Every row belongs to one group in each of 4 separate groupings. Each group adds its own fixed numbers to the row, and there is some noise. The rows also spread widely along 10 directions, which tell nothing about the answers.
(in the rows, 128 means zero)
Some rows, each with its group in each grouping after it:
[133 126 131 158 156 134 118 118 150 163 149 139  88 146 116 139 130 141
 129 121 166 144 111 110 186 102 138 131 144 173] => Lote Q_560 Q_695 Q_627
[141 134 109 138 122 143 115 138 162 145 114 138 122  97 112 134 115 138
 118 122 124 145 111 136 139 123 149 122 102 148] => Foduv Q_601 Q_363 Q_33
[146 128 111 175  85 137 125 124 146 135  85  91  72 148 131 112 134 159
 142 157 108 132 134 140 118  91 161 140  77 120] => Foduv Q_866 Q_363 Q_54
[163 158 106 164 131 151 127 164 121 154 149 113 118 148 109 160  81 124
 129 124 124 160  95 138 123 109 157 126  75 173] => Vifup Q_614 Q_206 Q_562
[125 141 103 152 102 122 126 133 133 157 115 143  91 102 119 132 150 118
 115 132 122 130 120 129 144  97 134 140  95 126] => Vifup Q_560 Q_839 Q_562
[133 112 118 144 149 129 103 116 180 160 119 136  81 113 127 122 124 162
 136 132 159 133 121 135 137 117 152 143 104 165] => Lote Q_749 Q_839 Q_159
[120 125 167 146 145 175 169 131 149  90  87 104 106 128 116 123 154  90
 124  85 145 126 132 111 196 101 133  82 164 119] => Lote Q_614 Q_695 Q_881
[145 117 103 124 117  98 110 120 153 141 132 143 118 114 147 117 130 150
 142 121 103 118 117 151 111 136 131 143  75 137] => Lote Q_749 Q_206 Q_881
[133 166 127 139 119 138 125 151 112  90 111 104 149 152 154 134 146 134
 104 123 102 116 130 127 158 126 121 132 100 113] => Vifup Q_866 Q_363 Q_54
[163 161 110 138 112 139 111 145 124 173 140 156 106 135 136 123  99 168
 125 144 105 132 104 139 120 116 152 144  63 166] => Lote Q_601 Q_695 Q_33
[134 156 124 134 111 129 123 145 120 104 119 121 128 127 142 153 135 164
 102 141 105 136 127 130 150 120 131 142  95 148] => Vifup Q_122 Q_695 Q_627
[152 127  89 151 106 121 106 145 141 134 133  97 100  96  86 200  97 184
 105 157 130 197 112 135 134 130 142 153 101 180] => Lote Q_122 Q_363 Q_159
[135 131 118 160 113 161 141 134 156 153 101 126  82 113  94 124 127 116
 134 117 130 141 120 135 140  95 154 113 106 128] => Lote Q_749 Q_363 Q_33
[135 109 112 137 115 110 124 110 160 135 115 133  95 113 139 119 148 153
 135 136 115 123 131 137 130 119 143 142 100 135] => Vifup Q_122 Q_695 Q_881
[154 106 128 129 163  88 118 123 168  90 142 110 125 141 150 121 121 136
 134  92 121 128 115 140 119 146 130 131  99 159] => Lote Q_614 Q_839 Q_562
[113 126 135 125 139 145 128 140 152  95  92 118 128  77 117 159 154 115
  89 103 144 142 130 123 190 122 111 110 151 130] => Lote Q_866 Q_839 Q_33
[142 129  81 147 107 131 104 124 146 169 124 121 130 112 119 152 116 140
 128 139 125 144 105 144 131 132 145 136  84 137] => Foduv Q_866 Q_206 Q_881
[142 121 108 123 132 121 149 134 158 147 140 160 125  97 101 132 125  97
 136  86 115 135 114 130 150 139 129 114 112 129] => Lote Q_749 Q_363 Q_159
[151 156 102 146 147 137 116 159 114 112 152 106 156 157 124 156 104 113
 106 107 123 152 105 139 130 131 134 130  79 155] => Vifup Q_560 Q_206 Q_159
[130 107 120 150  93 160 171 129 172 101  65  72 118 100  85 125 135  98
 129  82 111 145 118 131 137 160 148  73 131  89] => Lote Q_866 Q_363 Q_562
[143 126 161 106 103 139 202 144 168 119 111 141 128 113 122  88 127 131
 157  67  85 113 109 122 148 195 142  77 131 106] => Vifup Q_614 Q_695 Q_159
[136 124 109 134 148 117 120 134 140 108 147 107 136 126 113 172 120 134
 114 105 146 158 114 129 154 143 120 128 118 154] => Lote Q_749 Q_839 Q_159
[135 189 113 147 123 194 128 177 104 166 120 131 132 103  86 177 100  99
  79 118 137 163 104 119 172 100 136 105  96 155] => Lote Q_560 Q_839 Q_33
[139 140 145 143 147 184 147 163 163 141 102 125  98  97 100 144 110 118
 112 105 149 155 118 128 160 109 162  97 123 165] => Vifup Q_749 Q_839 Q_33
[108  94 107 110 137 108 107 122 191  95  91 129 130  31 110 161 153 133
  94 114 135 145 136 131 164 125 115 129 142 138] => Foduv Q_122 Q_363 Q_33
[125 119 100 110 121 127  92 137 186 149  82 139 108  46 139 120 118 183
 108 141 108 125 127 152  99 140 155 136  78 154] => Vifup Q_749 Q_695 Q_33
[171 116 117 124 164 135 120 142 184 146 134 130 136 115 127 120  91 137
 134  96 119 137 103 147 119 164 151 111 104 175] => Lote Q_866 Q_206 Q_54
[142  92 102 140 141  84 115 107 170 114 136 132  99 107 127 143 141 126
 132 119 132 139 131 138 132 102 135 150 105 156] => Foduv Q_122 Q_839 Q_562
[143 122 109 138 129 122 126 126 151 135 123 135  99 109 120 139 124 124
 125 117 118 134 122 141 129 113 141 130  85 145] => Lote Q_749 Q_839 Q_627
[131 142  74 152 140 138  69 117 124 140 126 116 135 131 132 152 126 136
 100 148 138 131 116 141 134  86 134 149  79 147] => Lote Q_601 Q_695 Q_881
[121 131  78 146 112 129  95 126 146 116  98 102 129  94 104 160 135 127
  95 132 126 145 119 139 133 109 132 139  90 127] => Lote Q_122 Q_363 Q_33
[140 134 142 152 124 163 137 134 168 135 107 118  91 141 123 122 120 152
 130 128 143 137 120 124 150 117 163 118 110 156] => Foduv Q_122 Q_839 Q_627

New rows. What belongs after each?
[145 143 148 126 129 171 146 146 151 134 101 139 113 105 124 119 130 129
 116 106 117 129 119 130 161 121 144  98 124 143] => Lote Q_601 Q_695 Q_881
[120 123  99 158  78 172 168 106 163 189  81 154  83 100  98  81 157  82
 156 114 104 100 120 130 136  96 164  99  94  79] => Vifup Q_122 Q_695 Q_881
[105 144  90 115 154 144  88 142 145  92  98 109 180  81 119 168 136 114
  82 104 137 131 125 133 156 132 111 123 105 125] => Lote Q_749 Q_363 Q_159
[116 112 101 171 134 162 121  98 168 145  91  99  96 148 111 105 146  93
 142 110 160 112 123 138 132  92 158 109  99 103] => Lote Q_749 Q_839 Q_881
[151 101 173 115  90  79 176 108 169 114 126 160  66 130 160  76 171 170
 166 107  90 104 129 129 149 157 129 133 129 121] => Lote Q_122 Q_839 Q_881
[120 119  85 160 100 125 125 118 157 155 119 113 111 106  92 143 132 123
 132 123 138 148 101 127 150 123 141 123 119 114] => Vifup Q_614 Q_363 Q_33
[156 119 112 142 145 101 132 118 132 118 152 153 112 150 149 112 149  93
 133 110 102 116 133 143 133  78 133 142  88 134] => Vifup Q_601 Q_695 Q_881
[124 124 116 148 119 134 111 119 166 122  99  95 109 134 122 119 133 159
 129 121 142 131 116 136 132 134 148 124 108 123] => Lote Q_749 Q_363 Q_33
[152 136 136 143 103 136 133 143 142 119 105 116  89 119 125 131 125 158
 112 129 118 147 119 139 134 117 146 128 101 146] => Lote Q_601 Q_839 Q_33
[137 147 113 145 138 144 129 143 106  70 130  86 164 152 111 175 122 105
  89 100 123 151 120 130 161 122 121 107 110 131] => Lote Q_601 Q_695 Q_627
[123 103 114 139 116 136 134 110 172 137 103 100 121  99 102 149 138 146
 129 107 144 150 111 121 175 174 132  97 160 119] => Lote Q_866 Q_695 Q_881
[148  91  92 170  95 108 132  94 169 163 124 115  61 132 107 122 134 138
 157 136 127 143 117 143 113 109 158 142  93 129] => Lote Q_122 Q_839 Q_881
[137 111 116 134  83  82 158 126 121  99 132 128  97  89 110 173 162 124
 117 122  98 154 133 133 163 120 105 140 121 114] => Lote Q_122 Q_839 Q_881
[116 130 154  97 167 153 118 125 186  91  86 138 152 107 163  92 157 129
 111  79 133  89 127 129 163 153 121 102 133 129] => Lote Q_122 Q_839 Q_881
[143 143 126 135 128 138 112 158 146 148 123 149  89  67 107 180 121 163
  97 150 134 169 124 121 171  94 131 148 124 194] => Lote Q_122 Q_363 Q_562
[134 130  99 126  95 105 106 122 147 139 114 117 126 108 142 132 119 190
 126 140 101 123 105 139 117 164 133 140  82 138] => Lote Q_614 Q_695 Q_627
[170 136 133 151 119 160 152 156 142 189 137 152  71 111  93 153  94 138
 130 129 123 173 108 127 157 103 158 118 110 181] => Lote Q_866 Q_695 Q_33
[145 141 122 150 111 170 132 147 140 122  99  96 107 124 108 152 114 140
 115 126 124 154 116 139 140 117 150 115 102 146] => Lote Q_122 Q_206 Q_881
[143 159 136 131 104 158 146 155 141 126 109 117 131 135 124 123 111 150
 126 105 104 131 110 131 138 163 147 103  98 128] => Lote Q_749 Q_363 Q_627
[129 105  89 123  92  96 136 107 160 166 122 172  98  66 106 122 150 117
 134 116 100 120 119 136 136 118 127 137 100 118] => Lote Q_122 Q_695 Q_33
[158 105 107 161 140 139 115 128 169 123 103  80 102 133 120 135 107 132
 123 119 130 145 119 145 110 123 158 117  89 151] => Lote Q_866 Q_839 Q_54
[171 111 141 136 150 148 153 142 185 165 126 169  81 105 116 103 107 122
 145 102 114 141 121 134 135 111 159 118 105 171] => Lote Q_866 Q_363 Q_159
[134 123 127 159 115 129 113 134 141  68  87  58  99 119 122 160 130 172
 104 142 132 166 137 136 138 108 136 141 109 143] => Lote Q_614 Q_363 Q_159
[143 114 112 138 135 138 140 151 164 112 103 105 116  77 107 148 112 116
 114 109 118 153 120 139 132 119 143 113 114 150] => Vifup Q_614 Q_206 Q_54
[141 130 107 166 110 125 138 122 104 128 131 124  96 140 118 163 152  98
 119 135 118 144 133 128 167  66 121 136 105 120] => Lote Q_866 Q_695 Q_881
[129 126 116 143 151 116  93 108 153 181 155 160 101 141 133 126 133 151
 143 126 164 123 108 121 165 109 136 147 118 160] => Lote Q_749 Q_695 Q_33
[129 176 155  82 138 112 126 153 106  54 131 141 189 153 183 122 150 155
  98  90  86  95 122 123 168 167  89 130 105 125] => Lote Q_122 Q_695 Q_33
[134 107  96 149 107 118 121 120 160 140 104 117  98  94 122 147 136 151
 118 144 117 144 124 137 135 122 145 134 105 138] => Vifup Q_866 Q_695 Q_627
[122 106  86 136 104  85 100 122 132  79 114  91 116  70 109 204 147 153
  87 152 127 176 140 133 155  99 111 160 115 143] => Foduv Q_122 Q_695 Q_33
[134  70  75 148 103  71 124  72 186 142 137 113 110 135 113 106 141 142
 167 109 126 123 106 140 107 160 147 130  98 109] => Foduv Q_122 Q_695 Q_33
[164 106 136 140 141 117 179 147 145 125 149 148  86  81  88 175 111  98
 120  99 114 174 122 127 168  95 134 110 137 172] => Lote Q_614 Q_695 Q_627
[154 123 138 143 151 144 137 151 155 109 119 100 103 115 112 157 102 143
 115 110 140 165 118 131 147 123 146 119 120 174] => Lote Q_614 Q_839 Q_159
[ 90 111 100 129 160  83  70  83 156  55 113  90 177 164 173 114 189 125
 121 103 155  80 139 129 162 129  99 147 123  85] => Foduv Q_749 Q_363 Q_54
[135 107 126 122 126 118 111 128 173 100  82 118  92  68 135 126 141 157
  99 128 118 134 134 147 125 113 138 136 102 150] => Lote Q_601 Q_839 Q_33
[119 147  77 156 130 146  71 126 124 105 100  74 146 142 145 155 123 139
 102 144 141 129 128 147 114 102 142 143  57 127] => Foduv Q_749 Q_839 Q_881
[157 121 136 151 119 148 137 141 154 102 108  78  96 135 122 144 113 169
 123 129 126 167 123 139 133 138 164 111 116 156] => Vifup Q_601 Q_695 Q_881
[157 162 140 135 135 146 138 163 131 133 129 136 115 127 120 135 116 129
 110 106 111 139 116 123 159 121 130 118 110 157] => Lote Q_560 Q_363 Q_54
[163 139 171 140 130 144 161 156 143  97 123 119  92 154 142 130 122 168
 124 122 107 145 130 131 149 124 156 120 109 168] => Vifup Q_122 Q_695 Q_627
[116 130 100 174 127 131 110 108 121 122 119  92 104 150 116 151 146 114
 125 133 155 134 122 118 166  74 131 136 116 123] => Lote Q_614 Q_695 Q_562
[139 106 106 137 183 131  71 119 188 157 127 139  99  98 138 145 110 154
 120 140 169 143 127 142 133  96 155 149  96 198] => Foduv Q_749 Q_839 Q_881
[164 140 130 121  95 149 172 176 150 129 104 133 124  87 110 133 100 132
 115 102  71 156 111 143 122 164 148  97  92 136] => Vifup Q_866 Q_363 Q_33
[158 150 133 141 150 199 130 176 161 166 118 128 114  97  93 165  71 158
 100 127 144 179 104 128 156 132 175  95 125 206] => Vifup Q_601 Q_695 Q_627
[156 150  93 157 108 117 120 136 122 154 152 120 116 172 133 127 103 140
 138 126 116 135 105 148 104 126 153 141  53 139] => Vifup Q_749 Q_839 Q_33
[133 135 126 149  59 131 133 132 151 159  90 118  78 103 122 131 141 200
 128 160 112 144 113 125 152 145 144 138 117 129] => Lote Q_866 Q_363 Q_627
[102 126  80 149  98 149 109 114 148 116  55 103 127  85 122 128 159 102
  96 129 112 106 135 145 124  98 131 123  75  88] => Lote Q_866 Q_839 Q_627
[161 141 169 125  85 146 232 160 126 157 141 185  93 103  91 135 137  90
 145  82  77 145 116 106 205 135 122  83 152 121] => Lote Q_866 Q_695 Q_627
[163 136  96 156  90 118 135 131 130 168 144 136  92 146 122 118 111 143
 156 131 101 135 112 151 102 116 153 146  50 136] => Lote Q_749 Q_206 Q_159
[142 131 151 141 154 132 105 138 131  74 108  94 106 145 156 153 136 177
  99 142 134 147 143 130 164 100 127 146 115 171] => Lote Q_866 Q_695 Q_159
[102 118  73 170 112 127  80  93 152 105  79  64 128 152 134 118 158 130
 132 137 142 103 135 140 114 101 147 140  77  84] => Foduv Q_749 Q_363 Q_54
[111  90  52 167  84 144 136  92 181 193  85 123 106  74  76 127 143  83
 138 121 126 129 111 137 124 120 160 101 104  84] => Vifup Q_866 Q_695 Q_627
[121 159 154 106 143 114 108 146 124  75 113 135 143 112 176 136 161 162
  98 129 111 111 132 124 180 117  95 147 123 141] => Lote Q_614 Q_363 Q_881
[173 102 115 155 119 103 156 126 140 144 147 135  72 130 108 140 123 114
 148 115 104 157 124 135 131 103 145 128 101 152] => Lote Q_866 Q_695 Q_562
[125 123 121 149 151 143 126 112 170 149 116 138 119 138 137  90 137 113
 151 100 140  98 114 126 144 117 149 110 115 131] => Vifup Q_614 Q_695 Q_562
[136 149 111 127 144 103  83 141 138 102 129 116 148 139 164 126 128 161
 103 124 112 120 117 141 118 142 128 151  80 156] => Vifup Q_560 Q_363 Q_562
[152  90  71 150 121  82 114 111 155 124 155 113 117 109  97 174 119 126
 126 123 122 164 110 148 123 127 132 143  98 154] => Lote Q_122 Q_206 Q_627
[140 114  96 115 158 110 118 134 146  65 124  90 177 107 127 155 111 110
 105  79 100 137 118 147 118 156 119 113  89 132] => Lote Q_614 Q_695 Q_159
[147 136 151 151  69  94 151 118 114 139 132 145  61 162 152 114 163 180
 152 156 103 129 132 119 166 104 131 158 107 123] => Foduv Q_866 Q_695 Q_33
[148 129 124 133 114 138 164 146 137 147 125 146 109  87  97 154 130  98
 119  99 107 152 120 120 170 122 126 104 126 136] => Lote Q_866 Q_695 Q_562
[128 194  91 159  82 199 118 147 100 138  78 105 150 155 129 106 124 107
 108 130  97 105 112 143 114 100 151 112  40  84] => Lote Q_601 Q_363 Q_881
[137  98  92 154 147 140 119 116 171  91  88  63 133 119 111 141 127  98
 113  95 135 135 124 145 120 132 142 103 106 120] => Lote Q_866 Q_839 Q_54
[151 178  68 144  56 151 129 169  88 190 126 150 109  64  78 205  91 141
  88 172  79 177 107 137 127  95 138 143  47 155] => Lote Q_122 Q_695 Q_627
[155 164 118 167  84 173 139 148 114 182 114 126  79 145 119 121 103 147
 138 151 103 134 109 133 122  86 166 127  63 145] => Lote Q_614 Q_695 Q_881
[140 140 128 136 107 123 137 140 140 130 123 134 105 128 124 124 129 149
 130 118 111 135 119 134 142 129 134 129 101 132] => Lote Q_749 Q_363 Q_33
[138  98  76 191 107 111 126 112 143 133 126  75  79 115  73 180 127 111
 128 137 142 177 118 132 143  82 142 137 119 131] => Lote Q_614 Q_363 Q_54
[144 118 113 167 113 140 141 120 162 134 119 102 106 151 110 126 122 128
 142 118 136 142 111 138 132 124 165 118 105 137] => Vifup Q_122 Q_206 Q_627
[155 114 119 118 123 114 155 140 158 157 139 176 109  71 108 143 125 111
 127  99 104 145 113 132 156 142 122 121 117 147] => Lote Q_866 Q_839 Q_159
[140 141 112 143 145 146 118 142 139 139 126 149 113 121 130 132 126 114
 111 125 122 128 126 135 139  73 146 136  84 153] => Vifup Q_122 Q_695 Q_33
[121 157 166 121 148 188 148 143 150 104  97 130 146 128 133 107 153 104
 111  78 142 109 119 116 199 137 124  84 151 116] => Lote Q_601 Q_839 Q_881
[159 141 121 136  58  94 165 156  99  95 127 106 101 113 124 177 126 159
 115 142  72 171 131 136 138 138 122 147  81 124] => Foduv Q_866 Q_839 Q_159
[118  76  88 163 154 132 129 109 193 135  98 122  90  69  76 140 148  63
 124  99 157 147 133 140 143  72 154 111 130 125] => Vifup Q_749 Q_363 Q_33
[173 117 166 142 104  80 188 135 127 134 174 170  48 138 114 140 141 138
 151 116 106 159 122 120 176 105 125 141 136 159] => Lote Q_122 Q_839 Q_33
[136 132  96 126 146 118  91 130 125  63 112  83 177 143 162 154 132 130
  97 119 108 127 129 144 126 135 118 129  75 126] => Foduv Q_866 Q_695 Q_881
[130 138 104 147  87 134 119 118 156 169 120 133 110 131 116 123 128 178
 146 145 132 133 107 124 146 147 149 140 101 130] => Foduv Q_122 Q_363 Q_159
[122 145 128 122 101 119 103 143 142 142  99 155  98  66 148 139 146 179
  99 160 113 130 131 131 156 105 124 158  96 161] => Foduv Q_560 Q_206 Q_627
[156 129 136 127 129 105 141 151 126 100 139 136 101 116 135 156 119 143
 117 124 100 153 138 139 140 101 133 140  91 164] => Foduv Q_749 Q_695 Q_33
[100 167  95 147 113 177  74 142 134 121  61  72 136 108 122 152 124 160
  80 146 151 133 122 137 131 120 141 128  79 124] => Lote Q_749 Q_839 Q_33
[145 125 116 134 145 151 137 141 164 109 100 118 126 114 116 114 119  96
 119  88 112 126 124 151 116 116 148 100  86 124] => Lote Q_749 Q_363 Q_33
[158 146 115 121 131 130 149 164 129 149 151 161 131  97 116 157 107 107
 118 103 101 148 111 139 144 134 132 117  91 155] => Vifup Q_749 Q_839 Q_881
[128 131 128 186 152 169 105 117 149 119 112  74  88 178 111 149 131 145
 123 135 193 157 122 119 170  84 155 136 127 160] => Lote Q_122 Q_839 Q_159
[151 140  65 120 145 112 101 144 149 159 146 182 155  89 129 130 114  87
 112 111  85 115 110 153 100 104 133 143  46 150] => Vifup Q_122 Q_363 Q_562
[165  91 118 150 145 103 158 121 174 139 165 142 110 139 108 133 122 108
 149  91 125 153 105 131 152 145 147 112 136 151] => Vifup Q_866 Q_363 Q_627
[122 135  92 134 103 103 131 118 118 150 149 152 130 111 114 150 148 116
 133 118 117 125 109 119 172 122 105 139 114 112] => Lote Q_614 Q_695 Q_159
[120 146 133 131 103 127 115 130 142 139 110 135 111 118 144 121 146 169
 137 139 130 119 123 126 159 130 131 140 106 132] => Foduv Q_749 Q_206 Q_562
[124 146 105 129 135 167 129 164 133  48  74  68 173  95 115 165 124  90
  69  94 107 146 131 151 127 121 134  99  88 119] => Vifup Q_122 Q_206 Q_33
[151 138  89 177  76 140 139 129 129 165 122 115  79 144 100 133 112 133
 145 144 107 147 114 143 106 102 165 132  63 123] => Lote Q_749 Q_363 Q_627
[158 123 135 128 163  97 129 130 140 113 163 138 119 152 141 136 127 128
 138 101 120 130 126 127 158 125 121 135 119 157] => Lote Q_749 Q_695 Q_54
[140 148 135 127 105 111 156 137 114 108 142 125 137 155 137 130 134 132
 140  90  96 120 108 119 160 156 115 115 112 116] => Lote Q_614 Q_695 Q_562
[190 126 139 137 161 128 135 152 166 116 157 106 120 172 128 121  69 168
 148  94 115 159 105 151 102 170 165 119  81 187] => Lote Q_749 Q_363 Q_159
[139 114  81 139 104  88 112 117 133 129 130 129 116  95 124 154 129 135
 118 137  98 136 116 141 120 112 123 149  78 135] => Lote Q_614 Q_695 Q_627
[146 133 113 127 149 114 138 146 135 133 159 139 133 117 110 166 114 111
 127  99 124 152 113 127 157 136 132 117 118 158] => Vifup Q_749 Q_695 Q_562
[146 128 149 155 164 146 167 128 143  94 137 137 113 178 133 105 152  55
 138  74 131 114 132 129 165  82 139 105 120 125] => Vifup Q_122 Q_839 Q_881
[114 150 124 119 122 145 112 148 146  89  71 111 135  92 140 123 146 146
  86 117 106 117 134 135 138 127 123 129  92 119] => Lote Q_560 Q_363 Q_159
